There are 4 nested groupings, the coarsest first. Each group lies inside one group of the grouping before and may be the whole of it. The rows also spread widely along 11 directions, which tell nothing about the answers.
(in the rows, 128 means zero)
Known rows, each followed by its group in each grouping:
[133 108 158  80 119 189 146 165 111 123 120 107 104 187  99  72 163 178
 187 114 118 189 159  88 153]	lopo j96 zuran j292
[145  90 157 132  51 143 105 145 156 123 110 145 166 141 155 107 142 137
 152 141 134 138 157 119 128]	Tidod j494 zepot j314
[ 82 156 161 107 115  83 158 132 158 172  45 122 173 109  78 111 116 152
 106 117 136  76  93 145 160]	Tidod j494 zepot j285
[ 58 161 129 136 185 131 158 153 127 185 106 129  72  94 144 140 152 105
  82 117  39  77 166 127 189]	lopo j475 Lotu j406
[172 135 192 128 129  65  83 126 134 174 187 145  80 151 125 128 127 166
 135 111 145 152 163 105  89]	Tidod j494 Tudig j161
[131 119 143 121 175 110 134 155 148 124 132 131 135 109  59 147 157 157
 100  68 105 150 161 116 111]	Tidod j82 gazu j194
[104 122 125 137 121 121 118 148 153 139 123 147 105 139 131 140 133 115
 102 151 149 109 144 104 123]	Tidod j563 Buteg j839
[ 94 116 130 164 119 143 140 151 150 134 144 172 155 154 111  68 170 108
 146 111 120  92 184 104 164]	Tidod j494 Manad j286
[106 170 129 109 150  89 121  99 156 137  60 112 145  93  69 145 133 129
 101 129 142  84  79 137 130]	Tidod j563 Vis j776
[135 110 108 146 122 139 117 153 148 106 137 143 125 126 104 124 152 125
 103 112 133 134 152 112 113]	lopo j475 Lotu j691
[ 98 123 144 154 108 123 109 159 129 150 114 152 106 116 144 135 123 123
 107 143 111 104 139 121 150]	Tidod j258 kevaf j53
[113 118 153 100 129 143  78 155  95 158 131 166  93 137 164 143 125 117
 144 133  45  94 147 114 160]	Tidod j82 gazu j736
[119 142 148 125 109  82  98 134 130 154  98 146 105 118 132 157 106 138
 109 142 140  93  93 135 128]	lopo j924 pote j979
[133 130 149 175 111  89 121 124 160 107 119 157 182 129  46  93 161 149
 137  85 181 118 119 130 115]	Tidod j563 Vis j806
[118 100 138 124 126 159 118 180 103 118 121 144  85 145 116 125 129 155
 128 119 108 147 137 107 146]	lopo j924 baki j275
[ 61 106  96 137 130 182 167 159 184  97  80 125 133 144 147 173 197  72
 137 173 142 112 174  92 159]	lopo j96 Fus j267
[128 142 133 142 128 135 104 121 130 151 163 146  91 139 151  97 160 104
 139 136 107 103 172 103 143]	lopo j96 kuv j16
[100 164 101 102 162 170 154 104 157 156 114  87  91 118 160  95 176  89
 126 163  86 101 185 103 167]	lopo j924 pote j20
[ 89 136 128 172 137 130 140 143 141 116 115 140 117 142  76  91 153 129
 138 141 177 108 132  99 146]	Tidod j494 Tudig j740
[104 115 147  86 114 123 126 164 135 154  94 134 101 146 139 161 120 146
 113 141 120 127 121 115 135]	lopo j933 debom j952
[122 106 142 164 111 184 134 178  90 102 118 117  87 140  68  40 128 193
 142 120 145 176 132  99 155]	Tidod j494 Tudig j740
[144 127 154 119 135 107 114 143 127 138 138 140 111 139 102 124 141 158
 134  96 122 139 142 119 122]	lopo j924 pote j979
[ 86 140 134 169 150 131 124 159 109 138 125 139  47 131 129 133 134 132
 121 152 138 114 130 104 154]	lopo j924 pote j20
[ 88 161 139 148 118 106  86 107 120 168 113 177 137 114 150 105 134  77
 142 149  83  18 116 135 176]	Tidod j82 gazu j736
[ 99 101 139 119 123 121  88 170 116 121  98 177 119 137 118 180 116 124
 126 131 107  96 112 113 140]	Tidod j494 zepot j285
[117 100 162 102  76 115 118 163 137 137  70 159 173 132 129 144 123 147
 133 111 107 108 108 146 149]	lopo j924 baki j275
[124 149 147 102 153  93 117 119 153 176 152 149 120 134 134 138 160 107
 118 103  88  92 173 115 132]	lopo j96 kuv j16
[125 140 154  47 136 142  81 124 107 156 120 150 117 173 134 124 136 116
 187 139  69  97 131 101 156]	Tidod j258 kevaf j53
[119 159 161 139 158 102 121 131 119 177 130 117  85  88 111 110 126 153
  92 107  84 115 145 131 142]	Tidod j82 gazu j736
[116 118 121 127  85 154  85 140 111 141 135 161  86 156 175 102 124 108
 142 172 117  95 128 104 148]	lopo j933 debom j952
[120 164 145 164 138  80 144 115 171 156 141 114  94 131 110 112 152 137
 115 141 197 123 147 112 113]	lopo j924 pote j979
[111 175 157 112 200  61 111 110 135 192 159 163 104 127  93 134 148 118
 110  80  76  70 155 121 135]	Tidod j563 Buteg j839
[113 174 169 123 140 123 166 105 158 183 117  88 129 123 106  48 166 147
 145 126 123 122 169 121 158]	Tidod j82 gazu j194
[ 90 116 156 139 173 145 159 176 150 141 102  99  83  91 133 188 165 145
  96 122  81 168 188 114 143]	Tidod j82 gazu j194
[124 104 124  98 114 132  91 162 120 123 121 163 107 156 133 155 121 127
 131 134 118 113 123 108 128]	lopo j924 pote j979
[130 112 139 145 135 119  93 163 119 126 146 169 100 129 124 158 144 128
 118 102  95 124 147 119 125]	lopo j475 Lotu j691

New rows, each followed by its group in each grouping:
[154 159  91 145 156 132  85  81 166 118 177 114  86 114 133 119 166  76
 114 168 147 116 177  85  94]	Tidod j258 kevaf j53
[138 145 167 117 131 102 150 108 188 153 110  96 139 115 142 148 181 132
 135 125 130 145 176 129 120]	lopo j924 baki j275
[119 161 125 104 131 140 115  92 161 158 105 106 108 107 184 140 169  81
 133 168  79  95 161 123 148]	lopo j475 Lotu j406
[106 146 164 122 135 104 143 133 151 160 111 123 112 137 123 139 161 135
 138 125 131 123 147 116 142]	lopo j96 zuran j292
[103 127 108 118  88 118 110 153 127 151  71 127  99  89 139 141  81 131
  48 156 124  87  83 133 140]	lopo j96 zuran j292
[ 86 108 118 167 154 149 147 210 130 143 176 141  17 168 133 137 134 138
  81 146 158 157 186  73 126]	lopo j475 Lotu j691
[119 105 149 125 105 125 103 152 144 130 101 152 138 123 140 161 138 127
 126 131 106 120 143 121 134]	Tidod j494 Manad j286
[ 92 138 148 136 153  59 120 175 115 190 118 160  76  90 103 174  86 153
  31  84  90  85 111 140 137]	lopo j96 Fus j267
[108 140 150 101 153 125 121 149 106 169 120 142  92 127 130 121 133 141
 126 103  58 103 144 124 166]	lopo j924 pote j20
[ 97 129 149 129 151  81 104 162 129 149 107 156 104 108 103 192 111 136
  85 119 119  97 111 125 122]	Tidod j82 gazu j736
[123  92 120 136 101 160 129 169 160 137 135 128 108 121 161 123 138 127
  83 139 109 148 197 102 127]	Tidod j494 Manad j286
[136 128 120  86 127 151 111 144 130 131 117 114  93 141 122 124 132 137
 119 141 117 140 134 106 123]	lopo j475 Lotu j691
[152 137 206  72  74  80  66 118 119 184  66 129 139  97 167 168  92 161
 137 138  72 111  86 161 132]	Tidod j82 gazu j194
[165 144 106  12 121 133 110  92 153 142 120 113 162 164  86  70 133 133
 136 119 125 110 120 105 109]	lopo j933 debom j952
[ 89 115 126 147  90 124 115 179  99 175 149 192  94 157 136  62  93 134
  94 122 112  69 126 115 166]	lopo j933 debom j952
[142 130 155 124  78 127  81 134 113 180 161 153  78 150 189  88 117 124
 134 153 105 106 154 111 142]	lopo j96 kuv j16
[104 128 148 144 118 110 111 142 138 148 116 161 129 128 128 129 137 121
 125 128 114  92 141 120 148]	Tidod j494 Manad j286
[ 87 120 205 149 136  76 146 199 100 162 120 172  89 170  65 135 119 206
 140  78 156 145 103 120 144]	lopo j933 debom j952
[165 127 129  62 134 150  77 115 133 156 142 111  98 108 171 136 133 116
 113 139  44 131 175 111 118]	Tidod j82 gazu j194
[ 60 110 130 178 165 136 169 193 149 106  98 144 123 120  68 159 166 136
 104 106 142 134 154 106 151]	Tidod j258 kevaf j53
[ 67 135 153 131 131 141 130 149 135 136  60 133 122 117 139 172 153 111
 148 159 100 100 124 123 175]	Tidod j258 kevaf j53
[143  90 148  74  75 135 101 186 109 166 124 152 114 145 140 108  86 170
  89 102  84 133 134 122 134]	lopo j96 kuv j16
[ 93 177 156  69 163 112 147 118 127 176  92 112 100 163  93 101 137 143
 157 139 132  94 108 111 163]	lopo j924 baki j275
[117 138 147 132 151  81 134 136 159 134 112 137 136 119  74 165 156 140
 108  93 146 120 129 124 115]	lopo j96 Fus j267
[108 158 176 129 143 110 124 132 132 186 108 112  66 101 176 163 148 133
 119 138  69 125 156 134 154]	lopo j475 Lotu j406
[144 144 167 110 131 124  92 132 113 178 146 108  50 120 161 122 115 152
 120 153  96 145 153 109 126]	Tidod j82 gazu j194
[113 120 124  79 122 149 117 123 157 121  78 136 165 126 142 169 175  90
 151 131  75  96 144 123 151]	lopo j96 Fus j267
[146 129 174  81  72 106  82 137 104 184 122 159 118 153 165  98  99 152
 151 127  88  98 116 135 149]	lopo j924 pote j979
[135 133 139  62 192 137  96 139 112 122 131 124  64 154 112 188 154 137
 158 125  91 150 141  91 120]	lopo j924 pote j20
[130 137 130 151 131  84 114 124 169 145 134 132 117 105 112 140 134 124
  83 132 155 111 149 115 103]	Tidod j494 Tudig j740
[ 85 146 142 131 166  82 153 132 172 143  65 126 144  75 108 205 159 116
  83 106 102  92 128 148 142]	lopo j924 baki j275
[102 126 147 142 149 124 109 162 111 160 134 148  57 111 157 173 136 124
 100 122  67 115 157 117 152]	lopo j96 Fus j267
[ 93 140 155  92 150 102 114 141 124 141 106 172 135 173  88 153 153 120
 172 114 127  82 108 109 151]	lopo j96 kuv j16
[ 90 158 147 117 120 114 104 129 124 154  85 122  63 141 147 161 117 120
 134 197 165  97  86 107 144]	lopo j96 kuv j16
[ 86 138 173 128 164 118 145 165 116 161 125 148  83 161 117 136 158 147
 162 110 106 122 154 108 167]	lopo j924 pote j20
[159 154 139 107 122 105  84 120  94 176 156 137  81 120 105  65  97 158
  97 100  93 103 117 124 131]	lopo j96 Fus j267
[133 133 132 139 138 131 104 136 131 131 127 121  97  97 116 132 135 136
  99 126 106 137 147 115 125]	Tidod j258 kevaf j53
[103 132 153 148 144  99 136 167 119 174 126 137  71  98 122 139 116 163
  65  99  93 127 140 130 141]	lopo j933 debom j952
[105 121 101  65  88 153 105 151 109 137  75 147 134 150 106  92  92 126
 113 145 116  72  76 116 160]	lopo j96 Fus j267
[ 98 120 121 104 163 147 124 171 109 139 115 137  84 128  93 126 120 142
  97 117  86 116 140 100 151]	Tidod j494 Tudig j740
[106 133 179 126 119  91  81 133 122 165 104 168 109 125 168 182 133 113
 152 146  83  82 128 129 152]	Tidod j494 Tudig j740
[143 135 147 152 116 131  72 142  88 163 145 127  25  86 178 134 104 143
  84 145  76 132 137 123 136]	lopo j96 kuv j16
[123 146 202  79 142  64 136 166 120 239 139 131  67 133 148 136  97 188
  85  85  68 129 159 134 141]	lopo j924 pote j20
[147 129 151 121  95 119  73 124 119 164 139 141  78 115 195 146 126 117
 120 149  80 114 146 122 132]	lopo j96 zuran j292
[112 128 115 135 111 155  82 148  86 115  86 146  91 106 124 123 111 128
 118 145  91  97  81 129 159]	lopo j475 Lotu j406
[ 90 166 135 141 127  84 132 120 155 194 119 136  99 107 151 127 128 102
  79 143 118  59 139 129 151]	lopo j96 Fus j267
[148 112 192 121  63  40  72 137 168 181 122 177 152 125 177 194 105 132
 107 130 132 101 133 142  96]	Tidod j494 Manad j286
[101 152 135 161 139 135 103 119 115 137 106 134  85 101 131 121 142 116
 126 151 103  97 123 122 156]	Tidod j563 Buteg j839
[113 122 114 133  78 157  73 120 115  94  58 161 161 108 144 136 142  90
 161 158  93  69  78 142 165]	lopo j475 Lotu j406
[156 140 155   9 151  99 103 143 126 209 152 116  67 163 124 125  88 170
  84 113  86 141 151  99 103]	Tidod j563 Buteg j839
[ 75 111 109 181  84 123  98 186 105 141 119 185  74 134 141 122  84 114
  73 166 159  66  95 111 153]	lopo j96 kuv j16
[139  90  91 190 116 107  59 176  88 107 178 220 103 105  97 116  92 122
  54  78 100  76 117 126 119]	lopo j924 baki j275
[144 127 100  53 115 126  89 137 131 148 134 131  88 163 115 121  94 128
  92 151 146 108 111  91 104]	lopo j96 Fus j267
[ 89 127 115 163 151 173 105 138 110 107 110 145  90 110 135 131 164  94
 147 153  80  96 149 104 173]	Tidod j494 Tudig j740
[123 103 150 134  88 121 106 172 127 149 117 162 121 126 150 137 122 140
 107 114  94 119 140 133 140]	lopo j475 Lotu j406
[125 109 175 118 101 107 121 157 161 171 134 145 106 147 201 176 152 126
 134 138 105 136 188 119 130]	lopo j924 pote j20
[ 89 137 167 145 175 134 114 152  88 127  84 147  95 103  88 156 153 151
 146  95  60 121 113 132 173]	Tidod j563 Buteg j839
[112 184 163 188 127  37 111 103 160 179 135 140  85 114 126 139 131 121
 103 152 193  83 111 131 112]	lopo j475 Lotu j406
[132 125 155 164 137 102 117 139 145 128 140 139  96 115 122 161 160 144
 118 113 136 151 151 118 109]	lopo j933 debom j952
[139 152 124  47 144  78 122 120 156 177 112 123 135 123 101 132 109 139
  76 102 109  92 122 129 113]	lopo j924 pote j979
[130 135 133 146 155 137  92 133 117 132 160 136  52 126 144 148 155 116
 127 139 107 131 161  97 127]	lopo j96 kuv j16
[142 150 181 130  86  71  73 105 130 147  96 148 135 130 113 131 112 150
 157 148 168 103  76 132 118]	Tidod j494 Manad j286
[171  70 150 136  33 163  51 142 130  90 106 160 144 125 216 169 149 115
 178 161  95 147 144 132 124]	lopo j924 pote j20
[ 92  91  77 142 136 216 146 171 129  55  83 129 133 124  95 119 176 113
 138 131 111 135 145 103 164]	lopo j924 pote j979
[149 131 166 130  96 131  23 105  92 139 119 158  89 103 206 171 129  99
 175 175  55  96 117 131 142]	Tidod j82 gazu j194
[189 133 144  73  95 105  34 111  94 146 148 146  96 145 110  92  75 160
 130 135 126 118  90 108  96]	Tidod j494 zepot j314
[ 87 148 227 151  59  78  98 149 103 197  53 147  94 124 172 148  89 169
 151 167 130  96  66 156 174]	Tidod j563 Vis j776
[100 133 170 127 124 112 157 155 154 192 122 128 131 117 137  99 141 145
 102 106  86 113 182 130 157]	Tidod j82 gazu j194
[147 137 146 112 122  96  91 143 115 158 136 124  56 125 116 143  94 164
  85 132 142 139 108 112 104]	lopo j96 Fus j267
[111 126 213 139  62 111 130 132 170 151  61 119 151 142 172 161 165 146
 188 166 154 145 134 137 146]	Tidod j563 Vis j776
[106 156 165 116 141 130 165 123 159 178  84  80 104  86 171 141 169 137
 118 130  67 136 179 141 166]	lopo j924 pote j979
[119 141 150 128 118 125 114 125 127 139 104 134 115 128 136 121 149 130
 156 137 114 109 128 127 153]	lopo j924 pote j979
[109 164 178 151  76  41 130 117 164 183  83 153 172 122 105 104 119 144
 118 121 177  68  84 159 137]	lopo j475 Lotu j406
[116 141 143 175 146 109 128 142 145 153 158 127  53 121 154 144 152 127
 107 144 140 135 176 107 125]	lopo j924 pote j979
[136 153 132 130 180  99 100 139 130 185 227 147  13 164 148 123 138 116
  98 130 120 124 198  78 105]	lopo j475 Lotu j406
[ 56 156 153 130 117  47 163 142 182 203  77 163 163 122 138 153 128 105
  87 126 137  32 124 148 162]	lopo j924 pote j20
[ 82 167 132  89 173 109 129 138 117 192 111 122  63 128 111 115 103 131
  88 145  99  76 125 105 159]	Tidod j494 Tudig j740
[166 161 141  65 127  77  64  68 155 129 115 156 181 147 101 150 161  97
 181 118 123  76  99 131 102]	lopo j475 Lotu j691
[152 134  96  49 151  64 105 120 172 168 128 139 149  87  99 169 104 122
  15  78  83  85 130 135  82]	lopo j933 debom j952
[127 134 134 132 112 135  66 138  92 162 137 143  35 110 189 148 104 115
 103 165  76 101 127 115 145]	lopo j96 Fus j267
[137 144 159  85 115 132 152 121 168 166 113  79 101 150 148 106 150 150
 138 157 150 159 165 107 126]	lopo j924 baki j275
[105 161 149 153 161  72 132 136 142 166 149 142  75 142 102 129 136 139
 110 125 169 104 136 108 124]	lopo j924 pote j20
[117  93 101  84 132 132 108 179 125 133 122 163 112 128 114 158 108 133
  65 101  83 111 131 113 122]	lopo j933 debom j952
[171 121 150 127 105  86  78 140 129 123 152 161 124 151  83 123 123 160
 130  99 164 139 110 119  86]	lopo j475 Lotu j691
[129 162 164 127 117  83 130 101 155 154  83 116 153 101 110 121 149 145
 136 115 130 104 113 151 139]	lopo j924 pote j979
[101 143 122 188 126 158 138 132 145 157 136 105  55  86 188 115 162 101
  91 164  95 120 191 113 160]	lopo j96 Fus j267
[ 88  95 155 212 123 177 119 192  98  81 135 168  68 172 124 137 181 137
 197 144 151 162 149  92 160]	lopo j475 Lotu j406
[112 140 161 158 126  95  96 129 131 157 151 177 126 141 128 113 148 111
 153 125 119  79 147 118 143]	Tidod j82 gazu j194
[ 81 142 192 146 153  98 129 167 104 169 114 154  70 142 120 163 142 152
 145 114 109 117 127 119 165]	lopo j96 kuv j16
[ 78 141 119  92 147 125 138 148 125 130  64 135 130 132  73 140 131 129
 116 123 125  85  84 118 159]	lopo j96 zuran j292
[134 100 153 122  68 179  79 176  75 142 153 167  68 192 168  65 115 149
 178 153 107 137 137  97 160]	lopo j475 Lotu j406
[124 152 145 100 152  90  80 120 126 177 128 144  82 110 146 169 118 116
  94 128  72  87 132 124 129]	Tidod j563 Vis j776
[124 122 128 110 157 198 103 137 108  98 100  98  67 118 133 147 161 133
 157 159  81 166 151  92 148]	Tidod j494 Manad j286
[131 128 156 121 112 110  77 144 101 148 149 168  77 168 130 130 120 136
 154 136 132 109 116 103 131]	lopo j96 Fus j267
[120 132 134 139 134  95 122 141 149 143 120 141 125 103 102 145 138 132
  82 102 124 109 136 128 123]	lopo j96 kuv j16
[ 84 148 166 152 204 115 127 158 103 137 119 135  52 126  78 167 150 154
 137 114 113 137 133 100 151]	Tidod j494 Manad j286
[125 147 174 125 148  94 105 127 140 162 132 131  84 136 129 161 147 140
 135 129 123 131 147 113 122]	Tidod j563 Vis j776
[ 88 117 121 142  99 146 186 148 197 129  80 103 151 122 132 120 170 124
 102 151 166 135 162 117 139]	lopo j933 debom j952
[100  96 103 143 121 148 125 162 158 150 145 166 134 109 169 125 150  82
  77 119  57  82 209 112 154]	Tidod j494 Tudig j161
[150 141 170  91 106 105  90 118 126 173 123 137 126 132 131 100 118 150
 137 120  95 114 133 125 135]	Tidod j494 Manad j286
[ 77 111 166 170 116 154 140 183 116 138 100 135  77 137 137 126 137 152
 141 151 125 140 149 106 170]	Tidod j494 zepot j285
